The same things were measured in two ways. Each way mixes the same 12 hidden numbers, adds some noise and spreads widely along 8 directions of its own, which tell nothing about the thing.
(in the rows, 128 means zero)
Some things both ways: the first way, then the second way.
[ 54 125 109 132 145 140 124 134 143 104 128 102 125 134  77 118 118 113
 120 147 154 105 118 128 150 153 139]
[133 172 110 144 165 122 143 159 166  41 154 126 154  97 145  88 110  97
 125 115 120]

[ 96 171 121 125 129 137 125 100 137  79 121 136 107 145  68 114 150 131
 112 105 143  99 142 147 141 117 138]
[114 143 102 146 152  86  81 141  71 105 137 122 143 114 151 117  90 122
 155 115 150]

[205  90 207 141 165 102 101 143 107 125 171 112 165  82 118  89 185  96
 104 115 115 128 118 147 147 196 112]
[163 157  82 114 150 160  46 146 100 107 159  88 148  63 160  65 111 114
  83 191 142]

[144 111 168  81 168 128 114 104  98 138 170 117 124 104 157 147 147 118
 161  63 145 116  77 146  64  94 172]
[ 91 145 139 136 108 114 125 172 136 110 100 159 112 146 153 155 153 151
 176  99 103]

[154 110 137 134 101  93 153 111 121 138 151 104 149 142 124 115 135 175
 159 134 154 103 111 143 115  88  90]
[104 122 138 108 164 136 120 161 168 110 126 199 135 173 127 192 123 137
 116  92  96]

[130 134 106 133 116 147 155  88  89  90 116 130 120 145 103 106 141 190
 139 102 142  94 149 114 141 145 138]
[144  83 173 117 138 114 122 104 140 119 145 145 156 129 119 126 127 144
 143 122 152]

[134 131 108 137 191 106 146 145 119 131 167 134 111  73 140 149 127 137
  97  84 166 137 121  99  85 140 132]
[103 172 124 179 101 117 151 124  95 117 153 119 111 114 184  81 136 109
 154 128 126]

[153 126 114 116 114 130 137  67  95 138  81 156 127 116 140 113 141 126
 202 122 138 116 142 159 126 194 173]
[131 158  85 168  95 142 183  97 141  78 150  86 125 102 144  61 165 146
 125 140 136]

[167  96 168 127 139  99  94 143 131 133 152 120 136 102  82  65 152  60
 110 107 126 153 120 155 146 162 143]
[143 136  73 143 165 141  96 140 154 104 137 130 137 111  59 145 137 159
 142 149 120]

[ 77 167 102 126 135 168 170 110 112  81 136 121 119 146  94 150 132 183
 150 100 171  90 131 129 134 115 119]
[118  65 112 148 106 152 153  44 128 142 137 101 124 136 111 128 147 157
  99 144 139]

[182  76 104 152 163 104  66 164  98 106 129 119 142  71 145 123 128 107
 115 159 140 143 114 105 116 181 121]
[100 215 174 128  68 138 137 163 121 153 145 164 107 148 120 128 116 112
 150 126  99]

[117 112 147 144 174 107  82 150 147 108 134 116 154 106  91  73 123  94
  77  94 155 121 113 117 151 179 123]
[175 175 120 168 137  77 101 131  95 134 117  83 161  64 148  68 120  88
 186 132 158]

[143 137  91 120 112 113 146  86 135 119 135 139 110 117 129  99 116 156
 163  79 199 134 154 137  99 117 141]
[ 92 134 136 126 150 149 180 114 214  84 167 179 122 153 128 150 148 162
 145 110 114]

[105 130  84 120 134 161 109  99 175 148  87 148 104 146 109 115 101 149
 150 118 162 116 125 139 140 136 128]
[ 94 169 169 143  82 152 162  97 134 123 122 141 108 164 136 161 124 130
 140  82 137]

[119 100 179 123 167  90 116 112 113 152 148 110 183  97 130 110 152 101
 153  83 137 125  78 140 114 171 144]
[200 161 161 166 148 136  66 164 106 111 109  88 158  96  86 113 113 121
 122 134 135]

[ 61 156 110 141 141 148 105 123 153 128 108  95  98 137  97 183 109 126
 103 198 135 105 117 145 144 118 132]
[156 151 123 135 138  69 169 180 143  60 104 123 128 129 178 106 138 135
 175  45 121]

[117 133 156 108 162 124 145 122 152 147 161 137  97 134 116 144 145 158
 167  99 144 128 111 153  97 102 127]
[206  91 112 100 128 113  63 149 106 138 137 133 129 106 146 106 114 122
 125 158 157]

[100 153 109 128 162 141  86 144 133  89 141  97 131 124 121 160 137 177
 119 125 161  93  97 101 124 100 106]
[175 135 173 117 107  83 108 116  81 177 102  88 116 102 136  88 121 102
 181 116 174]

[104 169  87 141 104 143 140  86  99 104  70 133 132 167 109 156 130 172
 170 151 124  81 146 158 141 143 152]
[ 91 132 109 152 138  89 166 163 103  75 171 136 155 104 218 106 103 107
 164  69 131]

[192 111 112 108 103  99 112 101 110 154  98 150 129 137 162  95 137 136
 207  96 163 146 128 137 108 152 153]
[185  81  49 147 148 104 133  88 128 163 157 106 154  83 135 104 164 136
 148 151 168]

[133 161  83 119 103 142  95  96 104  48  87 148 109 158  94 129 167 107
 125 119 136 115 163 137 131 139 157]
[132 110  86 142 153  87  74 144  60 139 162 139 181 128 135 161  75 142
 151 111 152]

[ 89 135 137 110 104 150 138 132  66  77 134  79 102 189 103 171 137 118
 108 151 123  98 116 130 124  82 162]
[ 92 147  87 126 148 153 150  95 163 126 165 131  96 127 103 137 177 136
 107 138 103]

[127 116 186 139 163 107  85 157 119  99 153  99 163 146  94 113 164 117
  99 113 121 111  87 140 143 124 110]
[ 46 171 119 125 156 146 110 128 131 102 174 161 120 135 152 151 132 124
 115 130 120]

[100 123 149 107 137 171 122 131 114 121 129  98  92 151 113 168 128 108
 121 164 122 109 115 142 137 131 151]
[156 134  56 172 137 149  96 125 121 124 130  82 134  81  70 152 141 142
 117 124 128]

[125 106 159 141 152 149 130 121  73 101 129 105 159 131 124 174 163 158
 155 184  98  70  81 153 136 138 106]
[163 150  82 162 139 108  94 193 116  56  80 120 129 119 145 123 135 124
 129  98 113]

[172 128 124 132 118 122 103 136 140 122 131 103 136 158 116  72 127 146
  70  88 159 102 146 101 153 136 118]
[157 208  98 160 108 100 144 143 113 166 108  68  93  58 136  97 155  89
 207  92 120]

[124 137 116 146 103  98 132  90 184 155  96 155 122 169  62  40 126 171
 158  93 158 137 148 149 170 136 111]
[115 111 132 119 142  97 151 129 161  97 134 175 115 166 117 163 145 160
 162  83 128]

[149 116 124 139 115 142 158  90  61  61 150 108 136 139 127 153 162 192
 142 141 135  79 133 138 110 107 114]
[ 80 187  96 147 156 154 132 151 160  59 151 137 109  93 139 123 156 119
 168 114 119]

[145 120 174 167 156 119 100 146 136 147 145  88 160 124 111 145 132 171
 138 167 120 108 100 171 155 130  88]
[114 105 163  97 108 113 115 143 119 150 118 152 102 159 140 173 107 147
 142  80 113]

[137  66 106 127 171 115  70 154 122 122 155 129 121  70 106 117 145  22
 103 116 144 199 101 129 106 162 161]
[147 102 109 121 139 114 133 104 116 122 146 147 159 148 122 142 137 146
 177 122 154]

[159 107  90 111 107 172 102  88 125 137  98 138 100  83 122  91  94 122
 200 136 188 145 125 158 147 152 145]
[116  81 129  57 101 116 141  97 147 127 103 152 106 166 203 110 136 141
 102 121 132]

[124 135 103 153 111 102 127 147 134  76 132 111 134 149  77  91 142 159
  98 144 156 109 150  95 160 138  82]
[122 170  63 187 126 140 143 149 155 136 119 114 112 113  13 157 169 157
 149 131  76]

[159 115 138 115 126  98  95 100 101 197 102 117 151 105 157 122 126 120
 204 110 136 147  82 150 115 148 174]
[131  92 185  58 178 109 125 138 144  91 171 167 138 147 245  85 120 115
  89 115 152]

[121 163 113 105 124 168 100 106 139 115 132  94 130 162  95 136 173 171
 112 132 101  46 125 120 149 113 141]
[159 142 128  84 102 104 125 177 107 117  71  66 116  88 180  39 114 112
 162 126 105]

[189 110 104 106 126 162  76 141  93  96  99 140 130  90 126  95 110  69
 135 103 159 129 121 137 136 165 149]
[145 110  97 125 110 118 147 133 130 134 139 138 172  84 196 112 149 106
 174 110 166]

Other things, the second way, with their names:
(270): [112 166  74 178 149 110 126 171 100  83 157 139 159  72 170 152 159  93
 175  60 159]
(441): [ 51 158  72  80 142 131  83 173  91 114 124 139 121 137 202 137  82 101
  90 121  60]
(675): [144 134  72 191 179  93 127 195 130  75 123 102 203  69 117 135 100 126
 156  70  98]
(687): [122 143 122 114  85 119 203 128 133 110 102  89 129 101 136 130 170 124
 196  37 144]
(594): [ 81 105 164 135  99 160 164  63 182 132 123 158 124 188 128 147 138 181
  75 138 100]
(332): [ 86 110 126 121 120 132 108 163 149 145 122 173 142 142 117 188 121 162
 122 108  87]
(238): [ 89  97 129 129  98 156 204  97 171  89 118 118 147 118 129  97 202 164
 140 119 128]
(101): [ 80 112 136 117 126 132 214  58 173 101 124 100 138 130 178  81 202 150
 112 109 125]
(269): [ 94 153 117 113 138 102 130 192 139  82 120 164 158 149 209 118 137 141
 120 106  84]
(124): [139 108  87 105 117 110 116  78 132 155 110 114 124 109 155  70 135 120
 150 185 149]
(435): [149  99 216  95  90 107 160  82 143 130 121 161 128 195 111 138 144 149
  99  91 160]
(100): [183  80 182  85 123 105 110 134 115 146  93 157 130 189  83 138  87 121
  94 110 127]
(430): [120 187 154  82 129 134 134 145 132  84 141 106  86 118 178  77 112  87
  84 102 125]
(499): [  6 106 100 128 122 137 178  82 197  98 139 189 154 165 169 143 174 192
 127 144  96]
(627): [ 25  91  93 108 103 118 177  76 126 126 179 157 151 157 207 108 127 143
  72 138 107]
(533): [146 108 102 111 145 106  72 157  97 127 152 149 171 137 141 130 108 131
  62 142 109]
(502): [109  99 112 132 105 123 136 107 151 134 110 155 181 146 131 108 142 161
 113 168 109]
(460): [147 153  41 155 143 122 159 191 157  46 128 109 138  86 194 111 142 130
 167  82 103]
(428): [115 118 121 139 158 145  95 145  78 120 150 101 155  95 149 155  70  98
 127  86 130]
(202): [104 177  78 176 146 173 159 117 175  98 162  93  98  87  52 149 154 134
 135 115  98]
(602): [142  58 121 101 107 121 134 104 124 115 104 147 172 139 130 126 145 130
 127 121 160]
(424): [ 41 156 125 163 143 110 163 135 125  83 188 160 190 114 188 151 122 131
 168  72 138]
(659): [132 111 128 113 113 108 209  61 170 102 163 144 119 147 168  96 186 146
 180 117 165]
(298): [144 110 100 125 130 136 166  55 151 131 133 106 136 134 119  88 181 141
  89 155 139]
(248): [134 153 128  97  97 115 131 112 136 129 137 144 104 160 124 106  99 135
 126 144 125]
(46): [162 135 162 161 134 123 106  93  62 155 161  62 154  72  51 113 101 106
 184 118 188]
(323): [140  78  94 112 155  93 106 121  70 133 136 132 174 122 237 104  95 100
 126 112 148]
(674): [146 142 100 145 166 116 111 111  77 148 136  90 135 109  95 169  96 103
 144  61 153]
(188): [ 34 152 137 148 114 126 143 109  69 136 161 122 139 150 158 140 120 133
 110 102 115]
(171): [ 97 136 176 133 141 183 113  69 161 158 182 129 149 138  40 141  86 142
  51 176 102]
(588): [171  92  91 163 162 110  72 158  94 136 135 140 165  93 111 165 115 130
 172 113 169]
(478): [167  90 170 107 126 134 155  80 176 124 134 109 154 119  85 118 139 153
 131 122 160]
(259): [175 124 141  92 135 110 119 136 169 108 129 144 150 101 169  71 122 109
 143 152 140]
(546): [ 67 122 141 153 101 117 146  96 120 125 111 160 156 192 174 150 140 184
 132 119 104]
(341): [141  97 181 136 138 142 119  97 135 107 125 130 174 156  83 180 126 164
  94  82 143]
(582): [156  88 134 120  99  98 213 104 176  95 127 120 172 117 145  73 186 152
 151 105 151]
(70): [121 149  74 166 132 156 153 109 165 100 113  69 102  80 147  91 192 142
 109 131 106]
(239): [ 37 209 126 145 134 153 143 159 154  69 124 140 108 128 124 131 157 135
 133 105  81]
(531): [141 136 130 146 141 118 129 152 160  96  88 135 134 106 113 113 192 135
 162 116 134]
(345): [117 114 171 105 118 124 128 100 103 137 158 136 183 121 171 134  97 119
 162 102 179]
(18): [123 126 121 142 136 126  44 130 102 164 104 158 102 158  89 194  84 122
 104 133  96]
(97): [136 180 135 136 119 136 133 165 130  96 159 140 125 121 147 158  99 111
 175  76 125]
(284): [ 30 155 121 168  68 109 166 154 135 112 121 177 160 164 126 143 107 158
 134 115  72]
(419): [146  80 108 118 138 127 139 150 148 100 113 124 145 135 143 128 103 130
  71 102  91]
(125): [143 124 114  78 165 145 119  97 138 120 176 125 106 120 180  92 108 110
 131 150 150]
(66): [ 42 149 127 136 111 155 157 138 124 104 113 121 100 142 129 125 108 122
 117 112  74]
(295): [ 84 115 117 105 150 145 152  89 169  85 156 148 148 121 196 119 183 159
 174 130 155]
(242): [ 59 108 119 126 146  87 125 119 125 115 130 137 180 122 172 113 118 141
 119 122 111]
(486): [ 73 156 104 145 131 126 123 159 142  90 134 160 126 123 163 110 153 132
 122 138  95]
(325): [116 109 156 132  82 110 197 137 141 113 119 143 125 131 121 134 161 133
 200  68 142]
(337): [137  81 125 116 166 157 172  89 166  97 147 108 197  98 127 121 164 141
 157 110 155]
(35): [ 95  85  86 108 124 123 141  85 123 124 173 144 166 161 164 135  78 150
  69 130 111]
(558): [ 21 144 109 133 103 100 124 144  87 115 116 163 119 169 216 138 141 157
 130 105  87]
(666): [127 184  79 151 133 151 144 131 155  65  86  75 133  85 200  46 177 109
 110 152  98]
(34): [117  89  43 121 127  92 116 146  68 125 137 118 158 115 240 112 122 126
 109 107 118]
(488): [165  77  97 169 108 134 127  90 125 146 136  84 118 105  44  99 134 169
 129 174 126]
(287): [ 75 141 151 132 131 107 123 132 104 111 116 153 118 142 157 138 102  98
 155  95 133]
(586): [ 64  92 149 132 140 118 183  99 143  94 141 142 174 128 183 132 180 164
 178  82 157]
(94): [160 172  86 174 102 133 106 135 115 113 115 103 158  79 101 110 130 119
 169 137 154]

Some of these things the first way, each followed by its name:
[171 126 107 107  88 137 159  67 100 100 130 126 111 151 116  74 163 191
 113  92 144  76 156  85 137 125 128]
(239)
[192 101 121 117 147 152  82 121 127 131 104 142  88 113 131  94 129 143
 105 142 117  99 133 112 142 162 138]
(499)
[137 108 154 110 128 101 142 119 117 173 147  90 135 152 140 110 144 161
 150 121 119  90 117 112 120 151 161]
(171)
[138 120 149 167  97 115 156 103 102 101  90 133 154 155  92 106 121 162
 151 163 139 107 134 165 168 149  75]
(270)
[129 145  87 138 129 144  96 104 163  75 111 141 143 147  90  89 151 167
 119  92 171 102 151 115 153 149  93]
(345)
[151 148 141  96 118 124 167  99 116 121 139 145  92 126  96  67 129 137
 113  53 153 102 143 117 123 117 150]
(486)
[151  91 216 166 178  92  97 122 139 133 160 114 182 128 106 120 168 141
 124 126 107 119  92 189 133 139  87]
(295)
[157 117  69 110 129 157 109 132  73  87 134 122 130  57 124 106 118 110
 157  91 188 137 115 100 123 153 149]
(325)
[120 111 144 106 126 128 121 107 125 166 153  80 136 118 149 137 140 154
 189 148 165 109  90 131 126 128 135]
(430)
[136 150 116 118 111 145 128  66 131 133  74 160  78 153 101 115 126 151
 127 127 115 104 147 145 139 128 153]
(558)
[144 113 123  87 109 117 139 113 122 156 130 124 114 153 120  77 151 114
 134  79 147 120 115  94 130 134 155]
(298)
[125 117 133 164 144 129  98 154 115 100 112 107 143  93  96 117 118 119
 140 190 151 123 123 146 175 194 104]
(627)
[183 122 132 106 127 123  96 128 118 167  96 156 116 115 105  84 121  70
 144  80 116 150 114 158 132 147 174]
(588)
[191 121 150 116 115 136 142  86  87 144 122 111 161 148 167 106 157 201
 169  94 144  74 119 117 138 155 123]
(70)
[ 67 153 157 118 109 105 163 136 135 150 152  88 144 134  52 118 117 105
 162 139 133 100  83 175 143  79 128]
(100)
[185 129 129 122 126 115 108 104 133 133 102 141 132 169 129  82 166 162
 102  93 113  86 149 105 143 164 134]
(424)
[147 106 148 165 158 127  45 174 143 119 101 115 145 138  65  96 145  86
  96 188  81 113 116 169 192 187 127]
(248)
[ 92 150 163 115 137 127 145 115 157 146 145 116 103 132 101 156 128  95
 137 133 153 130 121 176 119 112 130]
(34)
[134 134  93  91  88 196  99 112 101  80 119  92 114 130  99 110 131  88
 110 125 166 102 134 113 162 133 152]
(687)
[ 94 114 134 165 143 111  96 121 137 116  90 142 154 146  70  95 121  97
 149 125 138 152 116 186 158 165 136]
(659)
[111 118  98 140 133 165  99 110 167 111  64 163  93 141  73 101 106 124
 126 174 123 108 150 152 169 180 120]
(94)
[ 73 112 127 153 118 148 118  69 136 122  55 133 169 162  86 102 112 145
 172 162 129  84 112 174 178 183 117]
(666)
[104 130 100 144 143 134 102 116 126  70 122 106 120 141 136 185 156 194
 113 195 142  79 122  96 119 120  80]
(269)
[127 124 116  41 119 177 182 104 113 131 176 127  64 132 113 118 152 132
 148  75 147  87 107  97  94  74 160]
(602)
[110 124 126 159 148 123 106 151 160 128 111 112 137 119  84 100 126 157
 112 179 137 103 122 109 187 185  78]
(582)
[123 140 159 104 112 127 114  90 125 119 112 114 132 126  94  59 126 115
 142  95 154  92 126 141 157 159 159]
(242)
[150 146 148  91  94 164 159  92  57 108 124 110 123 109 102 116 136 108
 143 113 117  76 119 146 138 131 168]
(238)
[125 113  98 135 138 164 102 167 135 162 114  90 125 112  97 114 109 113
 109 172 130 115 111 104 188 184 131]
(419)
[118 153  56 170  89 142 127 107 125  61  81 113 145 138  81  91 125 177
  96 173 165  82 186  93 196 195  89]
(675)
